The groups are shells around one centre, one inside the other: the same stretched ball of 6 dimensions in 9 sizes.
(in the rows, 128 means zero)
Known rows, each followed by its group:
[153  93 177 145 149 155  98 132 140 114 147 137 117] -> (8)
[156 150 187 113  71 112 153 112  96 134 150 147 100] -> (0)
[145 109 121 176 119 115 126 100 133 105 123 177 120] -> (5)
[219 117 147 126  75 136 121  98  69 121 145 120 118] -> (5)
[127 156 127 131 153 154 118 101 130 122 159  86 171] -> (5)
[134 118  84 162 149 151 103  99 130  98 128 127 171] -> (2)
[110 180 185 123  88 120 161 114 114 151 135 156 120] -> (4)
[134 117 139 167 100 114 136 110 126 114 112 196 111] -> (3)
[169 132  75 162 110 125 125  76 102 103 131 128 159] -> (2)
[125 144 108 168 142 119 133  88 142 112 143 136 150] -> (7)
[129 104 126 137 142 125 114 114 144  83 161 128 132] -> (2)
[ 43 185 193 146 130 139 153 135 157 162 107 189 135] -> (3)
[ 94 160 188 149 137 124 145 120 155 143 141 159 120] -> (8)
[139 204 180 121  86 113 171  90 101 164 154 120 128] -> (1)
[109 149  97 183 138 140 127  93 136 127 102 165 167] -> (1)
[135 184 175 128  65 127 161 106  87 163 115 163 124] -> (1)
[135 161 163 142 131 113 147  96 137 131 168 118 126] -> (6)
[ 87 112 118 146 153 116 121 118 166  78 153 150 136] -> (6)
[123 103  59 140 136 110 116  93 137  53 161 122 157] -> (8)
[128 134 156 103 145 161 108 125 126 112 168  85 153] -> (8)
[169 116 137 154  91 125 128 103 103 117 122 167 117] -> (8)
[ 90 115  79 149 142 140 110 113 142  80 123 151 167] -> (4)
[ 87  95  82 157 167 126 105 114 169  61 145 147 155] -> (6)
[193 100 193 131 149 154  99 120 128 121 178  93 113] -> (1)
[163 173 213 126 109 155 137 113 102 176 143 115 125] -> (4)
[ 83 160 109  90 126 125 136 110 128  86 175  90 167] -> (3)
[ 61 153 180 143 141 121 145 131 168 127 136 174 122] -> (0)
[148  77  38 195 144 104 108  80 146  53 133 163 147] -> (3)
[109 143  93 141 170 159 105 101 141 104 150  91 188] -> (3)
[140 128 149 111 114 162 110 125 104 117 138 119 147] -> (2)
[132 129 146 149 124 156 115 119 120 130 115 153 142] -> (7)
[100 154  96 126 130 124 133  98 130  96 153 113 166] -> (7)
[135 174 132 172 140 149 132  87 126 156 123 127 165] -> (3)
[137 115 184 135 129 153 112 134 130 126 137 147 118] -> (7)
[120 142 203 125 134 130 135 128 145 132 163 133 110] -> (5)
[193 108  54 143 101 129 111  76  84  78 145 106 162] -> (8)
[130 136  94 123  90 141 124 106  92 102 119 140 161] -> (6)
[ 92 144 151 169 159 114 138 108 173 120 147 157 129] -> (1)
[ 70 139 118 109 128 120 133 122 144  82 156 133 150] -> (5)
[ 73 143 117 152 171 120 129 107 175  96 158 130 155] -> (0)
[184  81  53 174 137 125  99  80 121  65 144 125 153] -> (4)
[121 145 119 148 144 106 138  90 149 100 171 117 141] -> (0)
[179 120 108 136 104 154 108  99  87 111 131 117 154] -> (4)
[129 190 247 102 108 162 144 133 109 188 146 117 121] -> (6)
[162 129  94 145 130 154 107  92 105 109 137 105 170] -> (4)
[181 110 177 149 126 146 111 115 119 129 146 133 113] -> (7)
[134 147 190  87  86 132 139 129 101 124 160 123 115] -> (5)
[105 146 178 107 119 129 137 128 133 118 160 130 124] -> (2)
[123  79  49 165 148 114 104  97 149  45 145 146 153] -> (6)
[127 122 119 181 147 135 118 102 147 115 121 161 143] -> (7)
[ 77 147 181 144 155 145 127 133 163 134 135 154 134] -> (2)
[112 140  71 143 133 153 112  99 118  99 123 122 187] -> (1)
[ 74 210 185 105  86 125 172 118 114 160 132 149 137] -> (0)
[203 119 159 160 138 175  97 104 104 147 132 110 142] -> (0)

New rows, each followed by its group:
[104 188 105 154 109 117 157  83 119 134 124 145 163] -> (0)
[194 128 107 135  88 132 124  86  80 110 142 115 143] -> (7)
[122 205 219 118  83 149 159 119  96 193 119 146 127] -> (3)
[102 162 159 150 149 124 141 106 154 132 154 131 138] -> (4)
[105 138  77 160 125 109 136  90 136  90 132 153 156] -> (7)
[128 134  79 125 119 143 115  99 108  90 140 111 174] -> (4)
[110 118 186 139 124 164 111 147 132 134 108 178 123] -> (3)
[139  89 177 143 146 147 102 137 147 105 146 150 110] -> (0)
[ 93 163 126 133  81  97 163 103 118 113 127 177 128] -> (0)
[156 162 151 126 135 175 114 105 103 148 145  83 168] -> (3)
[181 138 140 162 112 148 121  94 100 143 123 135 140] -> (4)
[208 134 181 128 139 149 114  97 110 136 187  66 128] -> (3)
[201  69  34 176 141 115  95  70 121  48 159 111 153] -> (1)
[ 35 181  89 136 126 116 153 105 147 105 124 156 176] -> (3)
[182 119 135 157 133 179  95 106 102 136 119 120 157] -> (3)
[222  76  71 161 121 116 102  75 104  66 165 106 135] -> (0)
[142 153 100 153 128 133 129  84 117 119 140 116 164] -> (7)
[164 164 159 116  89 119 149  94  95 134 163 108 127] -> (2)
[119 182 140 144 136 128 146  90 132 140 154 110 156] -> (5)
[109 183 184 133 141 151 138 113 135 161 146 115 149] -> (4)
[165 111 166 102  85 149 115 130  88 111 141 134 119] -> (0)
[177  86  60 151 147 122  99  82 127  55 173  94 155] -> (6)
[117 154 209 125 143 170 119 136 133 158 139 124 136] -> (2)
[148 149 161  99 124 163 115 117 104 128 163  81 153] -> (8)
[ 92 181 133 115  84 121 157 107 106 128 127 150 148] -> (8)
[145 146 233  94  89 159 130 145  97 155 140 137 105] -> (1)
[143 179 178 127 101 148 143 107  99 163 134 124 140] -> (2)
[209  88  84 126 105 125 105  87  89  67 171  92 139] -> (5)
[197 131 133 135 110 124 127  85  99 114 169  96 131] -> (2)
[163 118  98 130 120 160 101 103  97 101 136 107 165] -> (8)
[174 111 144 111 106 127 119 109 105  94 172 106 121] -> (4)
[ 54 214 181 125 112 139 164 120 132 170 118 155 152] -> (3)
[165  87  94 157 169 158  83 103 136  83 154 100 161] -> (8)
[133 152 136 150 151 125 131  93 143 121 166 106 146] -> (8)
[149 145  93 124  73 117 141  90  84 101 134 136 148] -> (4)
[ 78 166 171 122 150 167 122 132 143 142 135 123 161] -> (5)
[195 127 158 111 118 168 103 110  88 127 161  77 145] -> (5)
[111 188 157 103 118 152 139 110 109 145 152  94 164] -> (6)
[107 143 226 112 143 171 116 151 140 150 146 128 125] -> (5)
[ 90 161 232 121 171 173 118 146 160 161 155 114 135] -> (1)
[127 198 152 150  95 122 163  87 107 165 123 146 143] -> (1)
[153 129 136 162 173 169  98 103 138 130 144 100 163] -> (6)
[100 173 114 105 101 133 143 105 106 114 144 114 166] -> (8)
[193 102 113 156 145 153  95  94 115 104 152 100 150] -> (7)
[190  94 124 148 115 162  94 110  96 109 124 132 140] -> (5)
[154 137  95 158  99 108 139  82 108 105 134 147 140] -> (7)
[106 124 167 149 121 144 123 133 137 126 112 183 123] -> (5)
[207 127 102 144  87 100 138  70  89  99 164 113 126] -> (0)
[ 80 156 243 124 133 165 129 158 147 167 121 169 114] -> (3)
[122 108  67 132 127 130 110 102 123  65 145 124 164] -> (7)
